There are 9 hidden switches. A switch that is on adds its own fixed numbers to the row, and there is some noise. The rows also spread widely along 13 directions, which tell nothing about the answers.
Known rows, each followed by its switches (1 for on, 0 for off):
120 -48 19 -98 144 -380 22 36 211 98 -15 183 150 -320 267 28 140 348 17 119 300 77 -57 22 -518 -2 -64 -125 -81 -11 99 -226 329 16 157 -300 19 -119 => 0 1 0 0 1 0 0 0 1
-236 170 64 -278 34 42 10 -28 2 53 47 92 92 40 139 -16 273 34 -159 -17 170 250 -61 242 -96 142 -37 -188 29 -386 -90 -2 -6 -26 -6 -75 160 -224 => 1 0 0 0 0 0 0 0 1
-47 -85 71 189 170 -225 -24 19 -65 -6 -126 -24 178 -55 180 -34 -212 105 278 192 180 12 -83 15 -181 -89 -37 180 -158 332 136 -118 244 -284 52 -177 -68 192 => 0 0 0 1 1 0 1 0 0
-169 357 -284 -66 -21 20 -63 -43 -211 -208 -110 133 155 22 -53 107 48 243 -249 41 -85 -8 -106 -107 247 155 -269 153 46 110 -47 -182 -141 -114 238 75 -40 -46 => 1 0 0 0 0 0 1 0 1
222 -89 -279 -101 -159 138 133 -58 -11 72 -67 -3 -81 -246 71 -218 4 -25 9 -93 -35 39 194 -303 -25 -181 -416 104 -61 -139 -27 -175 239 -83 -29 -53 222 -159 => 0 1 1 1 1 0 0 0 0
262 -74 -44 -91 -34 120 10 97 86 248 105 54 72 -16 19 -91 -113 -206 -84 -64 39 -209 88 172 -166 -160 39 -210 -145 -43 45 -141 71 88 -67 -315 -106 -53 => 1 0 0 1 1 0 0 0 0
92 -284 -58 169 -144 -145 1 -42 -294 106 -161 -147 -200 -91 177 -23 -44 -158 284 -140 73 65 -19 -33 58 -68 -305 171 -118 125 108 13 140 -173 -188 93 19 -147 => 0 1 0 1 0 0 0 0 0
-201 67 115 -27 152 -56 74 136 -98 -63 263 1 298 84 23 170 196 172 115 118 407 272 100 296 333 110 -11 45 64 26 19 -23 -46 -28 86 35 -1 -175 => 0 1 0 1 1 0 0 1 1
304 -116 -272 -13 98 -86 5 33 -254 -198 -306 -182 -166 -236 58 98 -92 25 -120 -92 83 -131 -22 -146 198 -140 -218 414 -116 -13 21 -220 210 -133 -37 101 223 -119 => 0 0 0 0 0 0 0 1 1
22 -10 -1 -28 -205 71 87 -59 -16 -53 -141 32 -68 -38 -74 -164 -76 -78 -132 -70 -272 -53 63 -139 -241 -70 -208 -163 -18 -80 202 -10 -267 -103 46 -74 -224 41 => 0 0 0 1 0 0 1 1 1
-278 19 -49 -60 -37 -31 168 -92 -88 -95 158 0 186 70 36 -38 97 -155 137 -49 -132 205 43 -116 -76 -89 -275 -212 -29 163 -154 -152 -115 -87 -125 -138 -61 -111 => 1 0 0 0 0 0 1 0 0
-39 -24 -28 -82 -34 -144 121 -5 179 -235 -72 -68 -153 -225 9 -74 95 44 -24 115 1 51 22 -103 -209 -11 -206 -22 35 -310 88 24 50 -132 34 216 171 -16 => 0 1 1 0 0 0 0 0 0
-464 234 298 73 -41 -8 -141 132 72 -140 87 -45 211 115 22 -317 -72 -185 143 214 27 6 17 148 -157 132 108 -280 75 -62 185 264 11 -294 -13 -82 -37 192 => 1 1 0 1 1 1 1 0 1
-198 249 -57 -70 -120 -23 158 -165 -64 7 90 185 294 210 -71 29 21 -120 -41 -121 7 177 -26 -17 376 105 -434 -102 17 26 -79 198 -302 35 -132 -50 -72 -214 => 0 0 0 1 0 1 0 0 1
339 -72 -19 19 26 -206 -96 119 -77 -58 -147 -30 -153 -264 -50 -116 -151 -107 -133 -104 -23 -270 -9 -33 61 -46 27 -50 9 -224 290 224 109 23 -125 19 26 -85 => 0 0 0 0 0 0 1 1 0
-14 52 115 -275 95 -28 204 -33 312 -264 -135 84 43 -30 -89 43 -59 -79 -281 109 46 -55 -130 166 -272 -27 -96 -18 -112 -248 4 -28 -66 -32 -64 -36 224 92 => 0 1 0 0 0 0 1 0 1
-20 -36 -40 -34 139 -247 -77 129 -233 -132 -33 -179 -32 -176 166 -15 72 -191 96 -100 154 61 -18 29 195 -14 -99 9 -3 -61 -27 -62 280 -53 -209 -35 227 -274 => 0 0 0 0 1 0 0 0 1
-16 62 -44 -215 -81 291 248 -159 146 179 -29 92 210 169 -16 -54 -2 -77 -120 -76 157 135 82 86 104 -67 -218 55 -64 -289 -64 86 -101 -18 -84 -42 118 -113 => 0 0 0 1 0 0 0 1 1
-101 12 -97 104 -63 -116 32 -5 -24 -164 -129 -90 133 27 -6 18 -182 -219 77 72 97 -163 -102 86 50 29 -189 56 -48 152 120 23 81 -171 -133 156 -15 84 => 1 1 0 0 1 0 1 1 1
73 202 -73 -228 35 228 -67 147 -124 -60 209 27 119 -110 -99 -157 130 143 -222 8 -28 60 216 -91 2 -75 32 -115 23 -172 -143 -205 16 -10 120 -242 153 -127 => 0 1 0 1 0 1 0 1 0
110 110 -36 269 74 -434 -237 148 -209 -45 -20 102 206 -237 44 -145 -223 27 110 -5 112 -268 -102 -104 32 66 -58 -132 48 306 266 182 221 -85 -142 -281 -218 -55 => 0 1 1 1 0 0 1 1 1
-31 60 247 -35 152 192 -109 175 -219 -5 201 -59 163 179 -120 -5 -181 -133 30 33 150 -79 9 257 285 -105 157 95 -55 170 -7 -4 -121 -81 -130 -225 30 19 => 0 1 0 0 0 0 0 0 0
-13 -16 138 124 53 -32 -73 131 -141 78 94 44 126 49 52 -20 -111 20 124 114 180 -5 -1 286 167 56 38 -30 5 101 265 52 -46 -101 65 -26 -197 55 => 1 0 1 1 1 0 1 0 0
-36 -62 222 101 242 -95 67 222 -142 -217 112 -60 178 47 -40 74 -97 26 44 151 226 7 40 309 178 -35 120 22 2 153 232 -31 -154 -108 18 -91 -161 85 => 1 0 1 1 0 0 1 1 1
-44 177 49 29 -159 2 23 -103 69 -146 -86 107 143 124 -236 -123 -314 -281 -135 21 -177 -197 -131 -24 -15 39 -231 -127 -58 53 140 288 -215 -127 -207 -44 -84 168 => 0 1 0 1 0 1 1 1 0
76 38 -297 -13 -26 -236 -136 81 -212 -29 37 -139 -69 -119 47 179 142 -229 -65 -79 88 -156 -58 194 8 121 42 -262 -18 -62 -119 -188 78 20 -73 151 -96 -199 => 0 0 0 1 0 0 0 1 0
397 -15 -252 23 -103 90 -32 185 -182 307 273 58 64 -93 -120 51 18 -33 -31 -197 116 -216 266 20 623 -82 -50 -38 68 8 102 3 -28 266 95 5 -186 -306 => 0 0 0 1 1 0 0 0 0

New rows. What belongs after each?
104 35 179 103 54 -30 -338 275 -106 143 129 -59 60 3 -7 -143 -256 -256 75 51 124 -386 -19 282 -189 -54 385 -243 -88 153 126 20 91 -68 -132 -360 -196 118 => 0 1 0 1 0 0 0 0 0
377 -258 318 189 91 -229 -60 40 -102 130 -212 93 -12 -130 90 -206 -417 11 94 -39 163 -130 -154 81 -165 -134 -142 150 -161 147 440 256 131 -131 -277 -397 -69 37 => 0 1 1 1 0 0 0 1 0
-90 -52 104 -39 192 -45 86 159 16 -44 268 -136 254 -24 55 -67 -9 -181 187 102 204 80 141 198 -110 -143 117 -224 -43 31 -58 -159 127 -72 -151 -228 -21 -31 => 0 0 1 1 1 0 0 1 0
-6 91 66 18 161 -443 -16 67 150 -480 -240 -26 -46 -249 -68 -93 -237 -125 -150 68 -48 -215 -243 -107 -287 -1 -193 -52 -48 -13 170 127 102 -150 -233 -113 142 68 => 0 1 1 0 0 0 0 0 1
25 163 -111 -143 4 16 149 79 151 -242 112 -24 31 -134 -149 -119 47 -98 -178 29 -98 -20 176 -91 46 -37 -169 -200 42 -269 -11 -49 -66 14 41 46 97 -59 => 0 0 1 1 1 1 0 0 0
-139 -111 176 -92 137 -5 265 63 135 92 197 -17 155 6 139 0 228 136 204 77 386 394 235 177 187 -48 -54 74 35 -254 61 40 54 -22 117 31 137 -177 => 0 0 0 1 1 0 0 0 1
-276 323 -190 46 -296 85 -124 -125 255 144 -212 -29 183 107 100 -220 -137 -191 62 158 88 -124 -16 8 -210 187 -86 -145 27 -280 63 204 164 -296 86 237 -42 215 => 0 0 0 1 1 1 0 1 1
136 -186 36 -30 47 -41 115 89 35 -199 -108 -102 -175 -207 27 -102 12 10 -78 79 -48 -19 82 77 -345 -103 -16 -98 -50 -227 224 -128 -9 -143 71 27 -32 82 => 1 0 1 1 0 0 1 1 0
-10 244 50 67 57 -223 -222 249 -207 -137 174 27 198 4 -135 17 -111 -186 -64 -32 -23 -232 -19 137 208 100 74 -317 51 251 95 -3 -176 69 -33 -231 -289 -86 => 0 0 0 1 1 1 0 0 1
118 56 -423 70 -202 -128 -395 129 -454 177 -10 -163 -152 -127 173 145 102 -315 29 -156 12 -278 -91 186 49 174 22 -256 -42 140 -126 -354 177 -1 -14 88 -210 -215 => 0 0 0 1 1 0 0 0 0
62 -338 201 -10 193 -179 286 10 -337 -417 -198 -229 -117 -149 101 47 -29 -80 153 -71 136 381 -36 6 307 -157 -517 412 -113 63 128 -79 25 -158 -302 63 383 -234 => 0 1 1 0 1 1 0 1 1
-126 -45 -9 -75 -30 110 183 63 -15 78 246 -124 113 198 -29 160 136 -301 124 -45 282 98 160 344 397 1 21 -96 6 -140 -112 15 -165 65 -88 180 -19 -168 => 0 0 0 1 0 0 0 0 1
-20 -227 5 -16 -215 195 160 0 144 56 -34 -197 -132 21 48 -87 63 -167 90 48 70 -2 193 135 -318 -115 -61 -83 -62 -201 135 -115 -75 -162 72 178 -87 86 => 1 1 0 1 0 0 0 1 1
28 -240 227 118 212 -119 13 255 -234 -26 206 -231 36 46 33 221 40 -56 223 103 353 73 89 470 233 -32 254 34 -37 131 177 -124 -69 -32 57 85 -163 -45 => 0 0 0 1 1 0 0 1 0
-341 199 126 -101 180 -41 -165 260 -452 -330 203 -138 122 119 -54 146 139 -215 -55 33 -20 97 -71 369 213 143 158 -198 15 227 -140 -293 -219 -80 -40 -143 -75 -92 => 0 0 0 1 1 0 1 0 1
-107 169 -45 -8 63 -128 6 90 156 -10 113 58 281 83 17 179 0 41 -20 174 253 -128 -39 272 -25 112 53 -130 -3 114 63 -119 -64 17 197 11 -230 65 => 1 0 0 0 1 0 0 0 1
38 240 -232 -249 -274 292 -71 -69 -89 -170 -136 1 -153 18 -229 6 5 -147 -447 -90 -293 -187 -78 -15 -69 91 -220 -82 -6 -251 -71 -105 -309 -52 28 162 32 -44 => 0 1 0 0 0 0 0 1 0
222 -290 -7 338 90 -465 -81 124 -349 88 56 -128 80 -161 195 116 -62 -4 417 -42 356 -10 9 61 229 -39 -79 74 -66 366 173 9 263 -59 -155 -5 -137 -167 => 0 1 0 1 0 1 0 1 0
33 174 -151 12 -124 53 -43 25 157 51 17 -15 86 86 -143 -82 -218 -301 -66 -4 12 -324 26 40 120 -12 11 -120 -20 -128 12 199 -20 -43 -95 71 -77 80 => 0 0 0 1 0 0 0 0 0
201 -7 -170 -246 -43 102 -34 -32 -62 198 -108 160 -100 -118 166 18 180 124 -275 -44 48 19 -60 176 -315 41 -22 -94 -130 -282 -55 -288 112 23 146 -149 75 -117 => 1 0 0 1 0 0 1 0 0
157 -176 44 -30 243 -159 -48 293 -234 -23 123 -170 -10 -128 116 285 224 99 26 76 428 2 94 466 183 44 376 3 -16 -86 76 -251 100 54 140 87 -50 -123 => 0 0 0 1 0 0 1 1 1
170 -173 -160 239 -24 -491 78 87 70 -62 -128 -54 -83 -203 82 157 -18 23 126 -1 243 -124 -10 53 242 88 -193 80 15 -8 357 171 129 2 106 352 -159 -117 => 1 0 0 1 1 0 0 0 1
65 -247 165 52 220 -472 213 117 81 -295 -74 -88 -143 -331 90 -30 117 168 95 2 161 215 110 -126 4 -102 -152 118 4 -203 271 147 100 -68 13 46 139 -167 => 0 0 0 1 0 0 0 0 1
53 98 -212 -25 -152 -21 69 -105 156 70 -138 38 135 13 12 33 -149 -157 -94 24 62 -222 -89 75 -189 30 -192 -139 -65 -38 21 -69 -46 -39 -51 34 -167 51 => 0 0 1 0 0 0 0 1 1
-120 -128 -24 2 -248 75 37 -67 -106 -1 -135 -153 -245 -39 96 -101 98 -35 107 2 -149 143 88 -101 -129 7 -277 24 14 -167 162 -67 -145 -195 178 292 -94 -22 => 0 0 0 0 1 0 0 0 0
-32 104 351 -149 135 -39 -104 198 -259 -281 9 51 3 -13 -98 109 100 186 -266 76 42 143 -108 352 38 170 0 -32 38 -32 220 -107 -334 -17 146 -76 -37 -85 => 0 1 0 0 1 1 0 1 1
74 -109 -205 133 -142 -258 27 -25 -184 64 -99 0 -17 -86 130 317 146 184 32 -2 128 54 -52 149 0 172 -255 -13 -34 208 193 -254 -176 -9 296 248 -422 -137 => 0 0 0 1 1 0 0 1 1
-125 83 186 -91 32 230 -106 320 82 -18 205 -162 -52 40 -46 36 179 81 -93 245 159 -89 235 413 -184 45 524 -203 72 -294 114 -207 -244 -80 461 83 -234 168 => 0 0 0 1 0 0 0 0 1
300 -209 -76 -174 269 240 111 194 -270 -41 73 -276 -73 -137 64 35 76 -27 5 -21 365 99 251 181 395 -251 124 352 -86 -274 -134 -296 297 -51 -108 3 443 -180 => 0 0 1 1 0 0 0 1 0
265 -210 -274 185 -175 -288 -105 62 -81 -26 -223 -99 -297 -267 124 243 18 93 47 124 56 -261 -99 127 -340 112 -142 -31 -108 195 239 -388 37 -85 306 317 -343 78 => 0 1 1 1 1 0 0 0 0
-158 -55 196 -238 95 358 291 83 149 -216 33 -184 41 206 -115 54 -34 -167 -70 144 74 108 123 289 -28 -176 29 126 -144 -147 -54 -272 -245 -138 91 44 122 166 => 0 0 0 1 1 0 0 0 1
-267 100 274 -143 457 -272 114 155 81 -519 -65 -174 241 -110 46 -229 -86 -247 21 132 200 199 -46 68 -32 -66 69 -3 -40 -226 -59 141 374 -262 -386 -204 538 5 => 0 0 0 1 1 1 1 1 1
77 -16 143 22 96 -49 71 -29 -68 -95 -185 122 18 -51 12 -104 -108 308 -117 36 27 172 -59 -89 -51 -61 -235 244 -72 -69 279 120 -67 -191 98 -136 1 13 => 1 0 0 1 0 0 0 1 0
352 -369 -75 -13 -15 -185 228 98 -275 -39 29 -116 -213 -227 40 185 141 -190 69 -231 215 109 93 185 527 -53 -376 122 -42 -55 120 -73 8 183 -201 178 131 -434 => 0 1 1 1 1 0 0 0 1
-163 -194 252 -131 79 59 281 14 76 -328 -29 -205 -92 34 -39 -14 44 -111 9 97 -8 276 72 156 -184 -121 -125 14 -67 -223 124 -90 -187 -170 -12 148 106 34 => 1 0 0 0 1 0 0 1 0
371 -242 -187 116 26 -131 223 18 316 333 19 32 195 -136 176 128 -22 132 271 129 650 -141 182 162 310 -107 -18 236 -60 -111 165 82 448 88 106 257 116 -18 => 1 1 0 0 0 1 1 0 1
-160 -45 -41 4 124 -459 95 30 -263 -217 138 -39 138 -118 147 169 232 -84 182 -88 126 281 -37 1 31 36 -292 -196 -56 257 -178 -218 40 1 -207 -159 31 -340 => 0 1 0 1 0 1 0 0 1
204 12 182 136 119 -216 -341 263 -195 -47 -104 -63 -21 -188 -19 -233 -330 -167 -18 -32 58 -326 -74 96 104 -5 227 -49 33 -51 395 309 221 -104 -193 -160 -17 25 => 0 0 0 0 1 0 1 1 0
89 73 12 -30 -95 121 -171 80 -153 34 -56 10 -104 -13 -53 -204 -125 -166 -170 -105 -186 -171 -12 14 -92 -57 -25 -129 -60 -91 97 36 -83 -87 -67 -209 -65 -22 => 1 0 0 1 0 0 0 0 0
62 -147 79 -175 208 -80 35 185 -164 -48 90 -137 73 -135 111 -76 61 -265 20 -94 189 70 84 214 -25 -131 115 -174 -75 -122 -59 -172 261 -17 -270 -289 205 -195 => 0 0 0 1 1 0 1 1 1
10 -59 6 51 -50 -84 48 27 -242 -141 -57 -38 -13 -76 4 -50 28 -22 -1 -120 11 103 16 -56 146 -19 -287 62 -8 19 140 52 -75 -109 -112 -26 10 -195 => 1 1 0 1 0 0 0 1 1
367 -371 205 279 184 -529 -164 344 -490 -124 -92 -209 -288 -386 177 -5 -62 -69 221 -113 140 -76 4 144 208 -51 -33 25 -14 191 450 -25 141 6 -133 -106 -133 -248 => 0 0 1 1 1 1 0 0 1
96 -137 94 -28 -37 68 136 -27 13 116 -63 -22 43 -9 64 -98 -52 -58 72 16 132 113 78 154 25 -55 -101 34 -43 -188 170 77 37 -87 -8 48 30 5 => 0 0 0 1 1 1 1 1 0
-168 -209 444 169 132 -209 57 118 -274 -128 37 -219 16 18 124 -212 -78 -376 370 -68 190 246 63 233 327 -17 -40 -68 69 -110 282 426 -11 -160 -442 -9 84 -146 => 0 0 1 1 0 1 1 1 1
-17 -32 97 111 -157 175 -100 114 97 187 57 -71 53 36 62 -134 -60 84 121 205 210 -172 118 230 -296 -8 187 -114 48 -78 298 -49 -57 -155 240 37 -299 205 => 1 1 1 0 0 0 0 1 1
243 -146 -61 -106 6 116 207 18 81 240 98 63 125 68 11 269 82 64 -41 51 385 29 81 447 248 24 40 70 -81 -158 92 -99 -28 122 165 199 -73 -71 => 0 0 0 1 1 0 1 1 0
-105 -128 157 125 -51 36 -23 50 -336 97 31 -129 90 119 146 -55 -104 -209 307 -32 39 114 59 127 46 -100 -127 -16 -99 332 89 -167 -123 -162 -74 -212 -221 -30 => 0 0 0 1 1 1 0 0 1
-201 -31 149 -93 84 59 107 -12 -12 -121 -33 -50 -46 -52 155 -225 115 103 57 104 11 332 63 -12 -287 -76 -129 14 -47 -257 40 -78 41 -267 42 -125 161 -2 => 1 0 1 1 0 0 0 0 0
151 -261 16 218 67 -62 126 141 -365 -139 57 -147 34 -66 14 188 -6 246 234 50 241 110 152 32 363 -149 -203 340 -36 369 196 -269 -158 -97 147 75 -200 -76 => 0 1 1 1 0 0 0 1 1
